There are 11 hidden switches. A switch that is on adds its own fixed numbers to the row, and there is some noise. The rows also spread widely along 13 directions, which tell nothing about the answers.
Known rows, each followed by its switches (1 for on, 0 for off):
.09  .07  .11  -.09  -.04  -.05  -.08  .22  .05  .03  .06  -.06  .08  -.12  .03  .03  .08  -.03  -.04  -.14  .12  .00  -.07  .04  -.14  -.12  -.10  .07  -.05  .11  .03  -.07  -.03  -.04  -.08  -.07  .03  .03 -> 1 0 0 0 0 0 0 0 0 0 1
-.05  .03  .09  -.15  .15  .33  -.02  -.09  .13  -.10  -.04  -.01  .35  -.27  -.14  .11  .02  -.13  .16  .06  -.07  .07  -.10  -.10  -.03  .00  -.04  .01  .14  .14  -.01  -.15  .48  .05  .03  .18  .09  -.22 -> 0 0 1 0 0 0 0 0 1 0 0
.15  .02  .00  -.09  -.09  .11  -.18  .21  .09  .06  .03  -.07  .13  -.02  .04  .05  -.06  .03  -.06  -.14  .11  -.03  -.15  .07  -.12  .02  .03  .10  .04  .06  .04  .10  .04  .10  -.10  .06  .04  .11 -> 0 1 1 0 0 0 1 0 1 0 1
-.03  .09  .02  .11  .02  .01  .07  .25  .04  .06  .03  .12  .02  -.07  -.04  .16  .01  -.03  -.15  -.01  .06  .06  -.05  .21  .11  -.14  -.15  -.02  .12  .07  .09  -.11  .00  -.01  -.14  .09  -.09  .07 -> 0 1 0 0 0 0 0 0 1 0 0
-.01  .14  -.13  .11  -.13  .08  .05  .13  .26  .21  -.07  -.12  .24  -.13  -.18  .12  -.24  -.01  -.01  .05  .25  -.05  -.14  .23  -.12  .17  .03  .10  .08  .15  .27  .26  .15  .16  .07  .01  .21  -.01 -> 1 0 0 0 1 0 1 1 1 0 1
.07  .28  .12  -.14  -.04  .00  .03  .29  .40  .05  .01  .03  .13  .04  .05  -.05  -.09  -.14  -.09  .12  .22  -.24  -.15  -.14  -.17  -.05  -.13  .24  -.05  .11  .13  -.13  -.09  .08  -.05  -.13  .37  .04 -> 0 0 0 0 1 0 1 1 1 0 0
-.11  .17  .04  -.18  -.13  .09  .05  .13  -.03  .00  -.07  .11  .18  .13  .03  -.15  -.16  .01  -.10  -.02  .05  -.02  -.18  .06  .01  -.05  -.08  -.01  .03  .15  .04  -.01  -.13  -.02  -.18  -.06  .04  .08 -> 1 1 0 0 0 1 1 1 0 0 1
.20  -.01  -.10  -.13  -.37  -.01  -.17  .01  .01  -.05  -.07  -.01  .27  .02  .00  -.01  .04  -.06  -.18  -.11  .05  .06  -.12  -.07  -.08  -.14  -.12  .01  .02  .00  .10  .02  .01  -.10  -.25  -.18  .12  .03 -> 0 0 1 0 1 0 0 0 0 0 1
-.21  .02  -.09  .00  -.17  .24  .15  .02  .03  -.07  -.17  .14  .09  .04  -.01  .00  -.23  .01  .07  .21  .03  -.04  -.06  .21  .07  -.08  -.09  -.09  .16  .12  .09  -.10  .08  -.01  -.21  .01  .06  -.09 -> 0 0 0 0 0 1 1 1 0 0 1
-.04  .12  -.03  -.14  -.13  .00  .06  .06  -.15  -.04  .12  .02  .10  .00  -.03  -.12  -.16  .03  -.04  -.02  .02  .04  .00  .21  -.07  .01  -.08  -.04  -.05  .07  -.09  .10  -.07  -.04  -.12  -.06  -.12  .09 -> 1 0 0 0 0 1 1 1 0 0 1
-.13  .01  .09  .06  -.16  -.07  -.03  .22  .05  -.10  -.27  .04  .13  .08  .16  .11  .09  .08  -.15  -.12  .23  .12  -.14  .09  .05  -.42  -.18  -.05  .01  .05  .15  -.02  -.27  -.19  -.24  -.23  -.10  .04 -> 1 0 1 1 0 0 0 1 0 0 1
.16  .28  .17  -.16  -.02  .23  -.17  .27  .11  .00  -.14  .03  .25  -.12  -.13  -.04  .05  -.22  -.34  -.17  .11  -.13  -.22  -.37  .25  -.16  -.02  .14  .07  .35  .24  -.35  -.12  -.08  -.11  -.12  .22  .26 -> 0 1 0 0 1 0 1 0 1 0 1
-.08  .18  .06  -.04  .12  .08  .03  .28  -.17  -.13  .18  -.01  -.03  -.17  -.05  -.02  .00  .17  .09  .00  .01  .01  -.06  .21  .06  -.05  -.03  -.08  -.02  .07  -.15  .03  -.06  -.02  -.11  .07  -.32  .06 -> 0 1 0 1 0 1 1 1 0 1 1
-.04  .07  .01  -.14  .00  -.04  -.03  -.02  .02  -.01  .00  .03  .37  .02  .00  -.05  -.04  -.01  -.15  -.12  .08  .19  -.10  .14  -.19  -.01  -.02  .10  -.02  -.04  .06  .32  .04  -.04  .04  -.02  -.13  .07 -> 1 1 0 0 1 0 1 1 1 0 0
-.11  .03  -.11  -.09  -.07  .34  .09  -.18  .12  .13  .02  .16  .04  .23  .23  -.22  -.28  -.20  -.18  .00  -.16  .07  -.01  .34  -.20  .18  .13  .20  .20  .02  -.03  .24  .14  .09  .14  .16  -.09  .16 -> 1 0 0 0 1 1 1 1 0 0 0
.08  .02  .16  -.08  .09  .26  -.30  .28  -.22  -.17  -.27  -.03  .27  -.20  .06  .11  .10  .18  -.18  -.30  .14  .04  -.31  -.11  .42  -.18  .10  -.02  .03  .17  .04  .04  -.13  -.07  -.21  .01  -.14  .17 -> 1 1 1 0 0 1 0 0 0 0 1
-.14  .09  .06  -.14  .07  .18  .08  -.08  -.03  .09  -.02  .18  .13  .06  -.07  -.11  -.06  -.20  -.16  -.12  -.14  .15  -.09  .15  -.03  -.02  -.02  .10  .19  .18  -.02  -.18  .20  -.03  .05  .14  -.14  .12 -> 0 0 1 0 0 1 0 0 0 0 1
-.12  .01  .12  -.17  -.04  .20  -.01  .08  .10  -.17  -.26  .07  .16  .08  .30  .03  -.14  .03  .10  .13  .21  -.12  .09  .09  -.26  -.17  -.01  -.01  -.06  -.04  .09  -.09  -.08  -.06  -.14  -.12  -.01  -.08 -> 1 1 0 0 0 1 1 1 0 0 1
-.15  .23  .04  -.29  -.11  .04  .11  -.15  .07  -.01  -.06  .04  .29  .14  .04  -.21  -.16  -.26  -.05  .06  -.01  -.03  .13  .07  -.23  -.05  -.06  .03  -.07  .13  .04  -.07  .00  -.03  .03  -.12  .08  .01 -> 1 0 1 0 0 0 0 0 0 1 1
-.21  .12  .09  -.04  .05  -.07  .14  .15  .01  .08  -.06  .10  .10  .04  -.05  .01  -.16  -.01  -.05  -.03  .19  .06  -.04  .26  -.14  -.05  -.04  .05  .00  .10  .07  -.05  .00  -.02  .02  .01  -.13  .08 -> 1 0 1 0 0 0 1 1 0 0 1
-.01  .30  .09  -.20  -.04  .41  .06  .12  .11  -.19  .06  -.10  -.10  -.23  .06  -.11  -.13  -.23  .23  .27  -.02  -.20  .08  -.17  .00  -.19  -.07  -.15  .00  .30  -.07  -.45  .01  -.02  -.16  -.10  .16  -.13 -> 1 1 1 1 1 0 0 0 0 0 1
-.16  .07  .11  -.18  -.08  .05  .04  .00  -.12  .16  -.03  .03  .03  .03  -.13  -.09  -.17  -.11  -.09  -.17  .07  .12  -.07  .07  -.14  -.07  -.02  -.01  .07  .26  -.02  -.24  .07  -.09  -.10  -.03  -.07  .10 -> 1 0 0 1 0 0 0 0 1 0 1
-.14  .03  .15  -.19  .18  .18  .01  -.04  .12  -.12  -.20  .02  .33  -.07  .08  .03  .02  -.08  .11  .02  .06  .00  -.06  .02  -.12  -.08  .00  .08  .05  .09  .03  -.06  .23  -.01  .05  .07  .03  -.09 -> 0 0 0 0 0 1 0 0 0 0 1
-.17  .09  .00  -.17  -.20  .16  .05  .02  -.30  -.08  -.19  .07  -.10  .03  .00  -.08  -.41  -.03  .01  .12  .22  -.02  .16  .09  .00  -.18  -.02  -.26  -.03  .16  -.09  -.30  -.15  -.13  -.36  -.16  -.18  .06 -> 1 1 1 1 1 0 1 0 1 0 0
-.10  -.02  .07  -.04  -.02  .08  -.03  .14  .07  .01  -.14  .21  .20  .07  .01  .12  -.07  .07  -.06  .03  .14  -.06  -.13  .13  -.17  -.02  -.02  .10  .12  -.06  .12  -.16  .16  -.02  -.18  .05  .02  -.06 -> 0 0 0 0 0 1 0 1 1 1 1
-.01  .06  .13  -.12  -.08  .22  -.12  .13  .21  .03  -.12  -.07  .19  -.07  .08  .01  .00  -.08  .09  -.06  .15  -.05  -.10  -.05  -.27  -.15  -.04  .08  .03  .14  .17  -.10  .06  .00  -.02  -.07  .11  -.09 -> 1 1 1 0 0 0 0 1 1 1 1
-.09  .32  .04  -.13  -.19  .16  .09  .18  .09  .03  -.08  .14  .11  .04  -.15  -.07  -.23  -.10  -.15  .11  .11  -.11  -.17  -.07  .03  -.09  -.09  -.02  .06  .23  .13  -.30  -.07  -.02  -.25  -.13  .18  .05 -> 1 1 1 1 1 1 1 1 1 0 1
.12  .01  -.05  -.08  -.13  .26  -.12  .14  -.02  .16  .35  .00  -.30  .09  .22  -.27  -.07  -.13  -.15  -.32  -.23  .16  -.19  .24  -.17  .03  .05  .18  .17  .12  -.17  .14  -.06  .02  .05  .14  -.30  .28 -> 1 1 1 0 1 0 1 1 0 0 1
-.10  .10  .13  -.03  .19  .12  .01  .05  -.08  -.03  -.15  .03  .10  -.20  -.04  .09  -.04  -.17  -.13  -.06  .19  .04  .18  .11  .03  -.14  .04  .03  -.01  .15  .06  -.21  .01  -.13  .04  -.04  -.21  .13 -> 1 0 0 0 1 0 0 0 1 0 0

New rows, each followed by its switches (1 for on, 0 for off):
-.14  -.01  .05  -.13  -.12  .03  .08  .04  .12  .11  .04  .12  .02  .17  .16  -.09  -.08  -.09  .05  -.04  -.01  .15  -.10  .20  -.40  -.13  -.12  .06  .09  .03  .00  -.05  .07  -.03  -.04  .02  -.08  -.06 -> 1 1 1 0 0 0 0 1 0 0 1
.03  .17  .08  -.19  -.06  .11  -.04  .07  .01  .03  .06  -.02  .18  -.01  -.04  -.07  -.11  -.13  -.10  -.10  .02  .02  -.02  .05  -.13  -.01  -.03  .03  -.01  .14  .01  -.04  .04  .01  -.05  .00  -.03  .10 -> 1 1 1 0 0 0 1 0 1 0 1
-.16  .13  .20  -.10  .10  -.07  .08  .24  .19  .11  -.08  .03  .10  -.03  .00  .07  -.07  -.06  .04  .01  .24  -.06  -.09  .09  -.18  -.12  -.12  .08  -.01  .16  .10  -.20  .03  .00  -.06  .00  .12  -.05 -> 1 0 0 0 0 0 0 0 1 0 1
-.02  .12  .05  .06  .04  .18  .00  .18  .12  .08  .05  -.03  .12  -.15  -.07  .08  .05  -.03  -.11  -.11  -.03  .12  -.24  .07  .12  -.06  -.07  .01  .16  .19  .05  .05  .10  .05  -.04  .12  .02  .03 -> 1 1 0 1 0 0 0 0 1 0 0
.06  .08  .07  -.14  -.10  .15  -.09  .00  .24  -.17  -.10  .01  .19  .00  .19  .03  .09  -.18  -.02  .05  .02  -.02  .00  -.09  -.21  -.24  -.08  .06  .04  .00  .05  -.18  .06  -.08  -.11  -.12  .10  -.07 -> 0 0 1 1 1 0 0 0 0 0 1
-.12  .02  .17  -.25  .02  -.02  .03  .08  -.04  .12  -.02  .17  .04  .17  .11  -.07  -.24  -.01  -.07  .00  .20  -.07  .04  .13  -.37  .03  .05  .15  -.06  -.03  -.10  -.17  .03  -.01  -.09  -.01  -.04  .07 -> 1 0 0 0 0 1 0 1 1 0 0
-.09  .00  .00  -.01  -.12  .16  -.05  .12  -.10  .03  -.20  -.04  .15  -.08  -.03  .07  -.19  .06  -.03  -.05  .26  .01  -.02  .15  .00  -.06  .05  -.06  .02  .15  .16  .06  -.04  -.02  -.11  -.07  -.10  .08 -> 1 1 0 0 0 0 1 1 1 0 1
-.03  .11  .14  -.05  .13  -.02  -.07  .23  .15  .00  -.21  .05  .38  .01  .12  .18  .00  .06  -.17  -.06  .23  -.05  -.12  .11  -.07  -.08  .01  .12  -.04  -.01  .18  .11  -.07  .02  -.07  .01  .02  .08 -> 1 1 0 0 0 1 0 0 1 0 1
-.05  .02  .05  -.04  -.15  .14  .00  .10  .20  .02  -.13  .12  .18  .03  .05  .08  -.09  -.02  -.06  .05  .14  -.04  -.14  .05  -.13  -.08  -.12  .07  .07  .02  .10  -.10  .08  .01  -.17  -.06  .18  -.10 -> 1 0 1 0 0 1 0 1 1 0 0
-.10  .00  .05  -.11  -.03  .25  -.07  .11  .05  -.09  -.18  .05  .06  .02  .24  .02  -.21  .01  .10  .13  .20  -.11  -.01  .08  -.17  -.11  .06  .01  .01  -.03  .01  -.04  -.02  .01  -.16  -.05  -.04  -.08 -> 1 1 1 0 1 0 0 1 1 1 0
-.15  .06  .00  -.04  -.14  .06  .03  .19  .00  .05  -.07  -.01  .11  .02  .01  -.03  -.15  .07  .02  -.01  .14  .01  -.17  .15  -.01  -.11  -.07  -.06  .03  .14  .09  .09  -.09  -.01  -.18  -.04  .00  .00 -> 1 1 0 0 0 0 0 1 1 1 1
-.15  .12  -.01  -.05  -.06  .12  .06  .02  .11  -.03  -.08  .00  .24  .05  .11  -.05  -.08  -.06  .00  -.01  .04  .08  .00  .25  -.18  -.09  -.05  .01  .03  .05  .12  .22  -.01  -.01  .08  -.02  -.14  .00 -> 1 1 1 0 0 0 1 1 0 1 1
-.03  .22  .02  -.06  -.02  -.01  .05  .18  -.12  .05  .08  .04  .08  -.02  -.08  -.04  -.10  -.03  -.11  .02  .09  -.06  .08  .18  -.02  .00  .02  .01  -.03  .09  .03  .00  -.08  .00  -.02  -.02  -.10  .17 -> 0 1 0 0 0 0 0 1 0 1 1
-.07  .28  .08  -.22  -.05  -.07  .09  .23  -.01  .14  .12  .14  .08  .13  -.05  -.20  -.16  -.06  -.23  -.04  .06  -.02  -.25  .02  -.03  -.03  -.08  .10  -.01  .17  .00  -.06  -.19  .00  -.15  -.05  .05  .18 -> 1 1 0 0 1 1 0 1 1 0 1
-.12  .09  .14  -.32  -.06  -.14  -.06  .17  -.04  .10  -.11  -.13  .25  .01  -.07  -.10  -.22  .11  .13  -.14  .37  .03  -.18  -.01  -.32  -.04  .00  .05  -.18  .17  .01  .13  -.06  .02  -.06  -.12  .00  -.01 -> 1 1 1 0 0 0 1 1 1 0 1
.13  .05  .03  -.13  -.11  .17  -.13  .02  .08  -.14  -.06  -.06  .24  -.10  .05  .07  -.02  -.08  .03  .04  .13  -.10  .12  -.01  -.23  -.06  .01  .05  -.05  .00  .08  -.06  .10  -.02  -.03  -.11  .07  -.01 -> 0 0 1 0 0 0 1 1 0 0 1
-.04  .08  .03  -.08  .01  .13  -.08  .15  .01  -.12  -.10  -.09  .27  -.05  .06  .09  -.13  .13  .03  -.02  .14  .01  -.14  .12  .01  -.03  .04  -.07  -.01  .04  -.01  .23  .00  .06  -.16  .04  -.05  -.01 -> 1 1 1 1 0 0 1 0 1 0 1
.00  .21  .11  -.13  -.04  .04  .07  .24  .07  -.20  .24  .08  .04  -.04  .01  -.03  .04  .04  .01  .10  -.07  -.02  -.15  .00  .03  -.15  -.22  -.04  -.03  .05  -.18  -.14  -.04  -.02  -.24  -.05  .03  -.09 -> 1 0 1 1 0 0 1 1 0 0 0
.14  .06  .03  -.07  -.12  .22  -.15  .05  .20  -.07  .07  -.03  .20  .00  .11  .03  .08  -.11  -.12  -.10  -.06  .06  -.05  .01  -.23  -.09  -.02  .10  .06  .00  .07  .06  .09  -.02  -.01  -.03  -.01  .05 -> 0 1 1 1 0 0 1 1 1 0 1
.01  .24  .06  .02  .04  -.18  .11  .34  .15  .02  .09  .16  .12  -.04  -.06  .10  .01  -.02  -.18  .02  .12  -.01  -.08  .22  -.10  -.09  -.21  .05  -.01  -.03  .13  -.10  -.09  -.03  -.15  .00  -.05  .07 -> 1 1 0 0 1 1 1 0 1 0 1
-.13  .11  .10  -.28  .19  .19  .05  .02  -.04  -.20  .02  .03  .19  -.17  -.02  -.06  -.11  -.05  .19  .15  .02  .00  -.02  -.04  -.02  -.05  -.04  -.08  .00  .10  -.14  -.11  .14  -.01  -.10  .08  -.07  -.12 -> 0 1 0 0 1 0 1 0 1 0 0
.12  .00  .12  -.16  .01  -.12  -.13  .10  .07  .06  .16  -.07  .18  -.15  -.03  -.04  .19  -.06  -.02  -.29  .07  .20  -.14  .02  -.42  -.06  -.05  .20  -.03  .03  .02  .06  .15  -.11  .10  -.06  -.10  -.02 -> 1 0 0 0 1 0 0 1 0 0 1
.01  .12  .03  -.11  -.18  .17  -.05  .27  .07  .14  .05  .09  .00  .18  .09  -.13  -.19  .00  -.21  -.11  .02  -.08  -.32  .05  .06  .03  -.01  .11  .10  .17  .04  .06  -.16  .08  -.19  .03  .14  .19 -> 1 1 0 0 0 0 1 1 1 0 1
-.14  .30  .20  -.25  .08  .08  .07  .10  .13  -.04  .00  -.06  .14  -.05  .05  -.13  -.06  -.15  .02  .04  .10  -.07  .01  -.04  -.19  -.15  -.04  .07  -.12  .23  -.05  -.15  -.07  -.03  .06  -.14  .04  .04 -> 1 0 1 1 0 1 0 1 0 0 1
-.07  .06  .03  -.06  -.07  .17  .03  .11  .10  .03  -.08  .04  -.01  .03  .12  -.02  -.20  -.07  .00  .02  .15  -.03  -.05  .16  -.17  -.04  .05  .09  .06  .09  .05  -.04  .00  .01  -.01  -.02  -.04  .05 -> 1 0 1 0 1 0 1 1 0 0 1
.07  .08  .10  -.03  -.05  .22  -.08  .18  .14  -.24  .00  .05  .13  -.10  .16  .13  .17  -.06  -.11  .02  -.05  -.01  -.07  -.04  .07  -.28  -.17  -.09  .05  .02  .06  -.17  -.06  -.12  -.28  -.06  .03  -.04 -> 1 1 0 1 0 0 0 0 1 0 1
.00  -.18  .00  .05  -.25  .30  -.15  .02  -.09  .13  -.05  .03  -.24  .09  .20  -.01  -.12  -.07  -.17  -.24  .01  .10  -.01  .21  -.13  -.10  .09  .07  .19  .12  .00  -.12  -.01  -.10  -.13  -.02  -.19  .19 -> 1 0 0 1 0 0 0 1 1 0 1
-.12  .15  .03  -.16  -.16  .11  .05  .03  -.10  .10  -.10  .00  -.07  .06  -.02  -.17  -.22  -.16  -.08  -.02  .14  .00  .03  .01  -.07  -.14  .03  .02  .04  .28  .01  -.23  -.08  -.10  -.07  -.16  -.03  .17 -> 0 0 0 1 1 0 0 1 0 0 1
-.21  .24  .20  -.06  .04  .08  .17  .33  .33  .10  -.11  .27  .02  .12  .01  .01  -.14  -.13  -.05  .11  .17  -.06  -.31  -.01  -.08  -.19  -.21  .11  .14  .16  .16  -.40  -.04  .00  -.16  -.01  .17  -.07 -> 1 1 1 0 1 0 1 1 1 0 0
.02  .15  -.01  -.25  -.11  .16  -.04  .09  .00  -.10  .03  -.06  .10  -.05  .01  -.14  -.13  .00  .11  .09  .00  -.02  -.19  -.14  .04  -.09  -.05  -.09  .02  .19  -.15  -.03  .03  .05  -.23  -.03  .12  -.06 -> 0 1 1 1 1 0 0 0 0 0 0
-.05  .06  .16  -.16  .20  .06  -.05  .21  .07  -.03  -.14  -.16  .05  -.18  .21  .05  -.17  .04  .23  .11  .42  -.16  .11  .06  -.29  -.04  .15  .11  -.19  .06  -.04  .05  -.03  .05  .09  -.08  -.02  -.04 -> 1 0 0 0 1 0 0 1 0 0 0
-.08  .25  -.03  -.25  -.13  -.21  .13  -.05  -.05  .15  -.02  .21  .37  .32  -.10  -.17  -.20  -.14  -.37  .00  .03  .04  -.01  .09  -.10  .03  -.07  .09  -.01  .06  .07  .07  -.05  .02  -.06  -.04  .10  .22 -> 0 1 0 0 0 0 0 0 0 0 0
-.05  .12  .04  -.27  .02  .08  -.08  -.08  -.11  -.08  -.02  -.10  .36  -.08  -.10  -.08  -.08  -.02  .01  -.05  .03  .01  .01  -.03  -.09  .03  .08  .01  -.06  .12  -.07  .09  .14  -.01  -.02  -.02  -.03  .03 -> 0 0 0 1 0 0 0 0 1 1 1
-.02  -.06  -.03  .01  -.13  .16  -.02  -.05  .03  .08  .01  .04  .08  .01  .08  .05  -.05  -.15  -.12  -.09  .00  .14  .11  .25  -.28  -.07  -.01  .04  .12  .03  .12  .00  .11  -.08  .02  .00  -.16  .07 -> 1 1 0 0 0 0 0 1 1 0 1
-.11  .08  .09  -.29  -.10  -.10  .04  .16  -.02  .05  -.08  .09  -.01  .17  .07  -.13  -.31  .02  .08  .07  .30  -.11  -.05  .07  -.32  -.06  .00  .08  -.09  .05  -.07  -.18  -.08  .00  -.16  -.11  .00  .03 -> 0 0 1 0 1 0 1 1 0 0 1
-.08  -.04  .05  .12  -.02  .07  .05  .17  .17  .04  -.02  .16  .02  .03  .12  .17  .01  -.06  -.12  -.06  .08  .11  .02  .33  -.27  -.12  -.10  .06  .13  -.06  .19  -.10  .07  -.07  -.05  .05  -.17  .00 -> 1 1 0 0 0 0 1 1 1 0 1
.00  -.08  -.03  .03  -.05  .15  -.11  .04  .19  -.08  -.12  .02  .32  -.09  .05  .15  .01  .04  .06  -.08  .08  .10  -.19  .17  -.19  -.03  -.04  .07  .13  -.09  .16  .13  .24  .01  -.06  .07  -.04  -.17 -> 1 0 1 0 1 0 1 0 1 1 1
-.13  .12  -.10  .09  -.10  .19  .08  -.07  .22  -.10  -.18  -.09  .44  -.11  -.04  .13  -.03  -.06  -.01  .12  .02  .05  -.04  .15  .13  -.07  -.09  -.11  .10  .08  .18  .25  .14  .04  -.05  -.03  .14  -.13 -> 1 0 0 1 0 0 0 0 1 1 0
-.21  .03  .11  -.18  .04  .07  .09  .10  .24  .10  .07  -.06  .05  .06  .18  -.15  -.06  -.05  .26  -.02  .03  .07  -.18  .16  -.42  -.11  -.11  .11  .02  .11  -.03  .10  .08  .05  .07  .07  -.02  -.17 -> 1 1 0 0 0 0 0 1 1 1 1
-.06  .09  .16  -.21  .04  .17  -.07  .02  .07  -.10  -.09  -.08  .08  .01  .21  -.10  .06  -.19  -.05  -.09  .01  -.01  .07  -.08  -.08  -.25  -.03  .07  -.01  .20  -.03  -.16  -.09  -.11  .02  -.12  -.02  .13 -> 0 0 0 1 0 0 0 0 0 0 1
-.13  .19  .04  -.09  -.08  .08  .11  .16  .25  .34  -.12  .07  -.07  .21  .12  -.14  -.31  -.22  -.14  .00  .18  -.12  -.13  .17  -.22  .05  .05  .21  .11  .23  .13  -.11  -.05  .12  .04  .03  .21  .17 -> 1 0 0 0 1 0 0 0 0 0 1
-.08  .09  -.02  .01  -.22  .17  .05  .03  .24  .33  -.20  .04  .08  .12  -.02  .03  -.31  -.21  -.13  .05  .21  -.08  .03  .15  -.24  .03  -.01  .09  .14  .20  .27  -.12  .09  .10  -.01  -.02  .25  .07 -> 1 1 0 0 0 0 0 0 1 0 0
-.13  .23  .06  -.27  .08  -.12  .04  .03  .02  -.03  -.06  -.06  .33  -.01  -.03  -.10  -.14  -.10  .05  .01  .20  .00  .14  .12  -.31  -.07  -.01  .04  -.18  .04  .03  .09  -.04  -.01  .07  -.09  -.15  .05 -> 0 1 1 0 1 0 1 0 1 1 1
-.16  .00  -.04  .00  -.17  .18  .07  -.01  .16  .20  -.24  .25  .07  .20  -.01  .05  -.26  -.12  -.13  .03  .07  .10  -.21  .13  -.14  -.08  -.02  .05  .32  .09  .16  -.23  .22  .02  -.19  .09  .08  -.01 -> 0 1 1 1 1 0 0 0 1 0 0
-.04  .19  .03  -.07  -.23  .04  .01  .11  .17  .17  .11  .01  .17  .06  -.16  -.19  .02  -.07  -.20  -.22  -.06  .10  -.28  .02  -.05  -.07  -.22  .11  .11  .24  .09  .02  -.03  -.04  -.05  -.11  .12  .09 -> 1 0 0 1 0 1 1 1 1 1 0
-.02  .24  .05  -.43  .09  .12  -.02  -.07  -.16  -.15  .09  -.11  .40  -.10  -.03  -.19  -.20  -.04  .11  .07  -.01  -.05  .00  -.06  -.05  .12  .11  -.06  -.17  .14  -.20  .19  .10  .10  -.01  .05  .03  .00 -> 1 1 1 0 0 0 0 0 0 0 1
-.19  .05  .13  -.05  .06  .08  .11  .04  .10  .08  -.02  .11  .01  .07  .03  -.04  -.02  -.11  -.03  -.08  .02  .15  -.03  .16  -.21  -.14  -.08  .11  .13  .13  .00  -.16  .11  -.07  .07  .03  -.15  .05 -> 0 0 0 1 0 0 1 1 0 0 0
-.15  .37  .01  -.02  .19  .23  .12  .16  .16  .17  -.04  .08  .25  .01  -.10  -.04  -.33  -.09  -.24  .04  .08  -.06  -.21  .17  .17  .24  .19  .19  .12  .21  .12  .27  .03  .24  .20  .20  .04  .23 -> 1 1 1 0 1 0 1 1 1 0 0
-.06  .20  .05  .17  -.17  .25  .11  .27  .30  .12  -.11  .20  -.04  -.02  -.10  .18  -.08  -.14  -.17  .12  .05  -.14  -.17  .07  .09  -.15  -.19  .00  .26  .21  .23  -.52  .10  .02  -.29  .02  .27  -.04 -> 1 0 1 1 0 1 0 0 1 0 1
